The first 6 rows are patterns. Each new row is the sum of 2 different patterns, raised or lowered, with some noise. Before adding, each is slid sideways (what falls off one end comes back at the other), maybe read backwards, and multiplied by a number that may be negative. Names go in the order of the patterns.
Known rows, each followed by the names of its patterns:
[ 10.5   2.9 -14.0 -27.7  12.6   4.9 -19.8  -3.5 -17.9  16.8   1.5 -14.2
   0.0  -5.3 -16.7   5.6 -35.9  -9.0   2.7   0.5   8.8 -14.2 -12.4   2.0
   8.1   8.2   9.7  38.3  16.5   8.0  -3.4  21.5 -32.1  -5.4   1.2  -3.0
   1.4  14.9  -6.8   3.9   5.0]
pidot
[-25.2 -12.4 -22.0 -10.7  18.8  12.3   6.6 -13.2   7.9  -7.2 -26.6 -10.3
  18.0 -32.5  -1.8   7.7  -5.0 -26.0   1.6 -15.8   8.2  40.8   3.9  -6.1
   5.2 -37.9 -10.2   9.6  11.3  17.2 -10.8  10.9 -21.3  -3.2  22.8  12.1
  -6.2  21.2  19.6 -15.3 -34.8]
zar
[ 20.4  23.5   6.4   3.8  12.0  10.7  -4.0  17.9  21.9  22.8   3.6  -9.0
 -16.2 -12.1   8.6  32.4  12.9  20.4  18.6 -31.0  -5.2   3.3  11.0 -18.4
 -19.7 -11.9  -6.6  -4.3  -7.0   7.5  13.6  26.9  17.3   8.1 -14.7  -3.5
 -13.8  -7.8   6.7  -5.1 -19.4]
nidim
[-18.7 -24.2   5.0  18.1 -27.9   4.8 -12.5 -15.1 -12.3  -3.3 -22.1 -39.9
 -37.7   4.9  -7.2  11.1  17.3  -5.3  34.2 -23.0  -3.5 -19.6  -8.6  11.1
 -10.0  21.2  17.6   6.8 -17.5  19.5   1.7 -18.8   0.0  -6.0 -19.3  24.0
   7.4 -12.5  -3.2   1.5  -2.9]
dofo
[ 10.4   3.6 -37.4  19.5  22.6 -10.3  17.6   8.7  15.2  -7.3  17.7 -17.8
  -1.9  -3.6 -10.9 -11.4  -0.4  12.7  13.5 -11.2  14.2  12.3   6.0  46.7
   2.8  -8.2   7.7  16.6  -4.3 -29.3   3.0 -17.2 -22.1  -1.5 -24.1  12.0
   5.2   6.3  12.4  -1.3  -9.5]
viv
[ 24.3  22.7 -18.4 -16.5 -32.3  16.2 -23.3 -30.0  -0.1  31.8 -19.9  -4.5
 -11.0  -2.5  14.7  18.6 -35.8 -10.7  -3.3  10.9 -12.6 -28.6 -29.4   8.2
  32.5   7.4  -4.8   7.2   3.5   8.1 -22.3 -11.4  -7.1   5.1   4.1  -6.0
  -4.2 -28.3  -3.6   9.6  10.4]
Madet

New rows. What belongs after each?
[-18.6 -21.1  24.9  -7.0  -4.7  -2.4 -16.5  21.3  -6.1   2.0  23.7 -24.6
  14.3   5.1 -19.2 -15.9  -1.1 -12.0  -2.0  18.2 -11.3  -1.6  24.4  11.2
  -3.1  -6.9  14.7  -4.0  26.4   8.6  21.8  -5.8  21.1  31.8  16.5   3.8
  33.7  23.4  10.7 -33.2   0.7]
pidot viv
[  2.9 -14.6  21.2  18.1   8.8  12.4  21.7  25.6  41.3  49.9  44.7  25.9
   0.1   9.9 -17.9   6.7 -32.8  39.6  -8.2   9.0  55.8  -1.2  10.1   5.1
  -1.0  -7.0  20.3 -10.5  -1.9  51.5  14.2  39.0  44.6 -10.6  35.1  26.8
  -1.7   3.2  22.5  23.7 -15.1]
dofo viv
[-10.7 -29.4 -19.3  -8.4   8.8 -17.5  -4.6  16.4 -10.1 -12.3  -0.8 -23.1
 -32.5  39.9  34.7   2.9  -5.0  34.3 -13.2 -29.6 -24.6  11.3  31.7   0.9
  16.3  24.8 -10.7 -19.6  27.8   6.7  -3.0   0.8  16.8 -17.2  21.8  -4.0
 -33.1  -6.2  12.0  20.3  43.7]
zar Madet
[ 22.2  37.1  23.5   5.8  20.9  26.0   8.8  17.7  19.3  21.5   9.2  19.7
 -13.4 -14.8  15.9  15.2   5.9   8.7  -2.5  40.7  31.2  16.7  21.9   1.5
   7.3  30.6  11.7 -17.7   6.9  13.1 -20.2  31.6   0.1  27.9  43.4  26.6
  16.1   9.6  -7.8   5.3  29.1]
viv Madet
[-28.1  35.1  22.8   5.2  -9.2  15.4 -20.8  -6.9  16.8  -7.4   8.4 -16.5
   6.5 -16.4 -40.4  -4.9   3.4   7.8  -9.6  26.0   6.6  -3.6  -4.7  11.0
  -4.2  32.8  -6.8   4.7   1.5 -33.2   4.6  -2.3  19.1  58.7   5.0 -28.6
  24.4 -28.0   6.8  20.7   9.0]
zar dofo
[ 11.1   8.2  15.7 -12.0  10.7 -14.9 -18.2 -25.2 -67.7  -1.7  -0.5 -13.5
 -32.2 -36.9  25.9 -27.3   3.8  14.1 -19.8  17.0  -3.5 -30.2 -17.0 -37.9
  -2.5  12.4 -44.5 -24.9  31.0 -16.7 -24.8   5.3 -31.5  -2.6 -20.3  -4.6
 -23.7   4.9 -35.4  15.4  -1.5]
pidot viv
[47.3 41.7 37.7 13.8 43.3 41.0 21.8 11.9 45.9  4.8 21.1 23.9 -0.5 -7.2
 39.8 13.0 26.4 21.5 47.0 47.2 43.5  5.1 -9.7  7.1 11.6 -4.3 -0.3 20.6
 34.2 22.1 -1.8 27.2 29.1 31.3 45.2 43.4  9.6 -2.5  1.9  3.0 18.3]
nidim Madet
[-28.9 -17.9 -32.4  -3.9   1.3  -5.3 -10.4  -5.0 -45.3 -38.7 -40.9 -10.2
 -53.2 -30.8  -2.4  10.6 -34.0 -14.0 -21.2 -24.9   5.6  11.5 -32.8 -27.7
 -29.5 -22.7 -38.5 -37.4 -20.5  -3.5  22.6  -0.3 -45.7 -18.1 -15.1  -5.1
 -51.5 -43.6 -34.7 -21.2 -18.6]
nidim Madet
[-20.3 -14.3 -22.1  29.6 -56.0 -45.2 -13.0 -34.6 -28.3 -12.5  -4.6  -4.6
 -32.0 -63.6 -25.9 -33.6 -19.4 -15.4 -34.8 -43.1 -13.8 -49.1 -55.8 -23.2
 -10.1 -37.3  -8.5   7.4 -15.9  11.4 -60.4 -33.5 -61.8 -43.3 -21.5 -19.4
  14.2  18.6   7.6  -2.2   4.6]
nidim dofo
[-12.2 -33.5  11.8  26.8 -13.0 -42.4 -40.4 -47.9  15.9   3.2 -28.2 -24.5
  -6.7 -40.5 -22.7 -33.0   9.1  27.2  10.9 -28.1 -26.3 -40.3 -29.9 -37.5
 -18.8 -27.8 -19.4 -14.3 -17.1   0.9  -8.1 -19.7 -28.1 -18.0   1.9 -29.9
 -65.3 -36.7 -27.9 -13.8 -52.2]
nidim Madet
[-51.6 -17.1 -32.1 -28.3   3.8  -2.4 -10.8  10.2  17.0   2.9   6.7  15.8
   1.0 -36.8   2.3 -18.4 -19.0 -26.6  11.4 -37.4 -37.1  17.2  -6.8  -3.5
  21.8  11.6 -19.6 -32.4 -16.6 -29.7   8.6  24.9  24.4  13.1 -12.0  42.6
  18.6  -8.5  -2.9   9.8   1.0]
nidim viv
[  2.7  -3.0   3.5  11.0   6.3 -29.2  -7.2  17.4 -21.7   7.6  28.0  29.5
  22.1  25.6  31.7  -0.5 -25.9 -18.3 -10.6 -25.4  -5.5  17.2  -6.3   7.6
   3.6  23.6   4.5 -26.6  19.5  11.8   5.8  14.0  -2.4   1.2 -17.8 -14.0
 -12.5  12.1  54.7  18.5  -3.6]
pidot zar
[-22.8 -13.2 -10.8  -0.4   4.9  19.7   6.3  -4.9   1.9  12.5  -4.3 -32.6
  -8.2 -11.1   6.1  -1.4  -4.8  -3.6  -1.2   1.3 -35.9 -24.3 -18.3  -4.1
 -23.3 -22.7 -18.3  -4.0  -7.6 -14.4 -19.6  -0.9 -28.8   6.9   0.6  -4.5
  16.4   0.8  20.1 -30.5 -15.7]
dofo viv
[-39.2 -32.2 -34.7  -1.4 -26.9 -18.4 -11.8 -11.3 -53.4  15.1 -10.9  -9.4
  -5.1 -18.2 -34.7 -22.1  -7.7 -12.3 -15.3 -16.8   7.8  40.9 -16.7 -39.0
 -17.0 -18.6  13.2 -29.7 -20.5 -27.1   5.5   4.7   0.7 -25.5  17.0 -19.7
  11.8 -12.3 -43.6 -16.9  13.4]
pidot Madet
[  6.5  -1.3  -0.5 -21.4  37.2 -16.9  -7.1   8.7   4.6  -1.4  -8.1  17.7
   5.9 -26.1 -40.8 -12.5 -24.8   6.8  23.4  17.5 -42.6  29.2  11.0 -26.1
 -57.4  18.9 -16.8   8.5  10.2 -18.7  -3.8 -10.6   5.7 -23.9 -29.4   8.1
  11.0  52.5  20.6 -17.0 -12.5]
dofo Madet
[-28.8 -29.6   8.6  40.6  44.5  11.0  13.0  28.0  43.7 -37.1 -28.9  -5.0
  21.1  -4.3  25.9  -8.0   7.6  11.3  52.5 -16.4  21.9  19.6  41.3 -24.8
 -10.7 -19.6 -48.6  -1.0  32.2  -2.8  40.3   3.7 -15.9  -5.8  -4.4  30.5
 -19.7  14.2  -6.2 -18.1 -19.5]
zar Madet
[ 33.1   0.4  -0.3   6.1   1.7 -22.5   3.4   4.2  14.2  11.3   7.0 -34.8
  24.6   3.4 -31.3   5.3  -1.6  -4.1  14.9  -4.4   2.5 -10.1  14.7  -6.5
 -23.3 -26.6  -7.8  12.1 -17.0   1.7  10.0  20.2  -3.7   1.2  39.1   1.0
 -15.4  31.2  -8.9  19.5  25.7]
pidot viv
[-32.4 -45.5 -47.1 -19.5 -12.9 -46.4 -32.1   0.7 -19.7 -21.6   5.7 -10.2
 -32.4 -42.5 -21.3   3.1 -16.3  -4.1  -3.0 -37.4 -10.1   6.2 -29.0  -8.3
  14.6  14.9 -44.0 -14.0 -20.7 -41.3 -33.3 -39.8  -5.6 -16.0   9.0  13.1
 -12.4  -8.4 -54.5 -54.1 -41.5]
nidim dofo
[ 22.8  47.4  15.5  12.7  16.1 -22.3  -8.1  -3.6   9.3  -5.8  47.4  27.5
  26.5  18.2  33.5  14.1 -12.8  -1.3  41.2 -17.6   6.8  18.1 -27.8  -2.7
  27.8   0.3   9.8  51.0  47.7  11.9  35.1  10.6  12.2  45.8  16.4  25.3
   4.3  14.8   4.1  24.5  25.1]
zar viv
[ -8.0   2.7  -9.7 -38.2   1.1  28.4   5.7  34.2  11.8 -21.6 -17.9 -19.3
  45.1 -21.5 -20.3   0.5   3.7 -20.0  11.5  -6.7  21.0  21.4  15.1 -27.8
  17.3 -13.2  22.4  11.6 -17.4 -29.2  21.7  29.4   2.2 -14.0  18.5  23.2
  20.9   0.0  18.4   8.7  -5.7]
zar Madet
[-11.6  18.9  -3.9 -12.5  16.2  -9.1  11.5  15.1  11.8  31.0 -14.1   7.1
   0.4  10.2   3.7  27.1  23.6   9.0  46.0   4.8  19.7  -8.1   6.9   2.0
   3.5   8.4  13.0  23.7  15.7  31.1  32.7  10.2  21.5  -8.5   8.3   8.8
   0.3   5.4 -39.4  19.3   2.2]
pidot viv
[ 41.1  15.6  28.2   6.2   5.1 -10.3   5.1  40.2  18.9  42.9  50.6  33.5
  43.2  27.6   6.8  24.6  60.6  17.9  -5.9  24.1  12.3  22.8  33.0  -2.5
  26.1  27.4  50.7  30.4  17.1  48.2  53.9   4.7  23.4   6.0  12.6  12.8
  22.7   2.8  10.1  57.0  25.8]
pidot viv
[ 22.6  30.9   3.6  34.8  12.1 -26.6  -2.1  26.4  27.6  20.5  21.3  24.7
  20.0  40.0  27.3  11.4   7.5  -4.4  47.1  20.7  26.5  46.1  79.2  21.9
  29.5  33.2  14.3  15.9  27.8  20.4  31.2  41.5  33.8 -12.7  39.6   5.6
   6.0  24.0  -3.1  53.0  37.8]
pidot dofo
[ -5.0  22.1   4.3 -18.1  -9.2  48.3  -1.9   9.3  33.0  25.0   4.2  29.4
  -5.4 -18.4 -29.9   3.2  17.9  22.2  29.9  38.3  28.5   9.4   7.3   2.2
  -4.1  -5.5  35.3   7.7 -17.8   3.7 -34.7  -6.6  10.7  29.8  42.9   0.1
  -8.0 -14.3 -38.1   3.5   9.7]
zar nidim
[-25.6  -3.3  11.3  20.2  -5.6 -50.3 -15.0 -47.0 -24.5   6.3   1.0  29.2
  19.4 -10.4 -23.0 -12.1   7.1  -6.6 -21.1   9.7 -26.3 -31.3  -6.8  21.7
  -1.0 -15.3   0.5  14.1 -10.8 -14.1  -0.1 -17.0 -30.9  -5.0 -14.9 -17.3
   8.2  -8.7 -12.4  -8.2  15.3]
nidim dofo
[ 57.7   7.2  28.0  36.4 -13.6  33.9  10.4  46.7  14.1  48.5  21.0  -2.2
  11.6   8.3  20.6  24.5  57.9  30.1  30.7  19.6   0.3  28.8  25.8 -23.6
  14.5  48.6  12.9  26.8   7.8  28.2  33.6  23.5  34.6  40.5  19.9  28.5
  -1.9  23.3  37.3  38.1  80.2]
zar dofo
[ -8.8  -3.9   7.6 -11.7  18.3  32.8  17.8  37.6   4.3  27.5  -1.5  -4.3
  32.5 -21.9  39.6  47.5  27.8  14.9  29.4  18.7  23.6   8.1  43.2  -4.5
  -6.5  11.2  36.8  14.9  -8.0   9.0   7.0  14.6 -12.4  16.8  13.2   4.7
  12.3  10.1 -36.5  19.3   4.9]
pidot dofo
[-37.6 -27.3  -7.6  14.3 -41.0  -6.4  14.9  24.7  45.2  37.2  16.8  25.3
 -32.2  -2.8  -4.7  -1.8  11.1   9.3 -14.8 -19.0  48.9  -8.7  -7.6  11.1
  -2.4  30.0   0.1 -15.6 -38.8   9.5  19.1   6.5   6.3 -19.9  24.8   8.7
  -8.6   7.1 -10.7 -24.9  30.4]
viv Madet
[-20.6   3.4   4.0 -10.0 -18.7  44.1  36.0  18.3  -4.1  19.0  -4.8  16.9
   7.0   9.0 -27.1  25.9  -1.6  -0.6 -17.9  32.6  19.5  30.0  54.7  16.4
  -9.9  16.3 -18.7   9.9  25.6  19.9  22.0  -9.3  30.2   1.1  19.0  29.7
  30.9  32.5  38.3  10.7 -17.3]
zar Madet
[-15.9 -14.9 -11.0 -20.9 -41.5 -18.4  26.2 -18.1  18.3   2.4  -5.3 -10.5
 -11.4 -42.4 -18.8  -2.8 -35.2 -23.3   1.7  -0.5   6.3  -7.8 -16.1  -4.6
   4.2  34.1 -10.3 -18.0   9.3  21.8 -18.3 -51.5  12.7 -31.1 -21.7  -2.4
 -24.8   1.9  10.5  23.7  27.1]
dofo viv
[-11.7  22.0  17.1 -27.3  -7.6  -4.7 -16.7 -23.3  -0.6 -27.2   1.1   9.5
   4.6 -19.0 -19.6 -18.6 -16.6  -2.8  -9.3  37.0 -25.4  -5.0 -21.6  -2.2
 -21.0 -61.8 -40.6  -3.3 -24.6 -21.9 -28.2 -18.6   7.6 -18.4 -18.3 -11.5
 -29.5 -15.3 -19.0 -28.4 -31.5]
dofo Madet
[  4.0  10.3  25.1   8.6 -11.7  66.9  28.0   0.6  11.7  33.6  22.4  54.0
  34.6  14.6  25.2  16.5   6.7 -19.6 -17.9  18.3  52.3  -0.7  38.5  17.5
   2.6  13.6  35.6 -16.5 -36.2 -18.9  21.6   3.4  22.4  41.0   0.4  32.9
 -19.0  15.2  11.6  28.0  42.8]
nidim dofo
[  8.3   2.3  -2.3  21.0 -14.1 -40.6   1.3  14.3   1.0  38.2  -3.1   0.6
 -10.9  36.1   5.8 -43.7  -7.2 -14.3 -14.5   1.1 -29.1  22.9  30.6  -5.2
  11.6   3.6 -19.7  15.9  25.8 -45.3  29.8  40.7  12.3  13.9  22.9  13.3
 -18.6  19.5 -32.0  31.8  -4.0]
dofo viv
[ 31.9   8.3   1.6  14.7  12.1 -15.7  -7.4 -16.4  34.5   5.8  17.2  51.7
  21.0  46.2 -11.7   8.8  -4.4  11.7  16.1   5.0  38.4  31.5  25.7  23.2
  18.8  20.3  -6.7   4.2 -16.9  -8.2  32.6  17.6   3.9  22.4  27.6   7.3
  -0.3  -8.2  26.5  57.2 -14.6]
pidot dofo
[-33.0 -59.5 -43.5 -34.5 -10.6 -43.3 -35.4 -55.1 -45.9   5.1  -5.0 -58.0
 -25.4 -13.9 -13.1 -21.9 -54.4 -64.4 -43.0 -12.2 -25.6 -22.4 -15.1 -15.1
  -6.8 -24.0 -16.6 -40.6 -24.4 -15.0  -1.0 -45.6 -64.6 -40.0 -47.5 -24.9
   5.4   8.9 -30.4 -40.6 -71.6]
nidim Madet
[-21.4  -7.2 -20.7 -35.1 -54.6 -35.1   1.8  -8.3  -6.3 -32.9   5.1 -23.0
   7.7 -46.4 -64.6 -26.3 -23.8  -3.4   0.8 -16.4  -0.7  -4.6  -7.8 -19.4
 -31.4   1.5 -34.2  -1.9  -4.2 -20.4 -33.3 -49.5 -44.7   2.6 -15.0 -11.8
 -27.3   2.1   3.7 -10.3 -56.7]
dofo Madet
[ 15.1 -10.5   9.3 -26.6 -40.2 -33.0 -14.3 -40.3   0.3  29.8 -12.4 -25.3
  15.5   9.0  -9.2  -7.2  -7.9 -12.0   8.2 -16.6  -8.6  -5.4 -16.0  29.4
   0.0 -10.3  -8.4  -6.6  -5.0 -31.9 -28.8 -35.3 -23.7  -1.2 -28.0 -25.8
  -2.7 -10.7 -15.3 -21.9  -8.3]
nidim viv
[ 17.2   7.6  -4.6   0.5 -16.3  -4.1   7.0  17.3   5.2 -29.8  -2.0  25.6
  18.8  11.6   5.8  14.3  -9.0  18.7 -11.4 -19.4 -11.7   1.6 -10.7  16.8
 -12.6  16.9  27.1  18.2 -20.3  15.7   3.4  -0.2 -33.7 -33.7  -3.6  -7.8
  -4.0  -6.0  13.6  15.2   3.5]
nidim Madet
[ 24.0  15.9  31.1  21.2 -23.6 -14.1  41.2 -33.1   3.9  21.8  50.6  38.3
  35.5  73.7  25.7   7.7  32.5   7.9  39.3  38.0  15.4   1.3  -6.8  27.3
  24.9  14.3  34.8  23.4  67.3  38.5  11.2 -13.3  31.7  51.9 -14.0  16.4
  -0.7  31.5  35.6  31.9  19.6]
viv Madet
[-17.8  26.2  19.9 -20.2   5.0  -6.1   0.8 -27.2 -43.3   1.0 -20.8   9.3
  21.0  11.9 -13.0   9.5   5.5 -36.6   4.5  17.0 -22.2 -12.9  -2.8   1.8
  -8.9 -20.2 -36.8  12.4  -8.0 -14.4 -13.9 -32.3  -3.6  33.4 -15.3 -26.4
  -3.3  43.4  -0.2  17.4 -18.4]
viv Madet
[ 34.8  32.4 -18.7  22.3  23.5  44.9  28.5  22.3   6.7 -11.6  13.5  -9.2
  33.6  57.9  23.0  14.7  14.7 -24.1  23.5  17.9   0.8 -30.1  40.0  -3.1
  -3.3  23.4  25.4  18.7  -3.8  30.5  19.7  -3.6  -0.5   0.6  18.5  11.7
  17.0  36.4  43.9  21.9  37.1]
zar dofo
[-41.6 -11.0 -26.5 -68.6 -34.0 -32.2 -32.4 -19.2  14.6 -25.8 -23.7 -15.3
 -23.2 -47.5 -34.1 -20.3  -8.7 -52.6 -19.3 -17.9  -8.4 -40.8 -27.0 -20.9
 -49.4 -35.1 -30.8 -26.8   1.8  -6.2 -19.0  22.8 -43.8   7.8 -28.3 -29.1
 -11.8 -35.9   9.0   4.4 -18.1]
pidot dofo
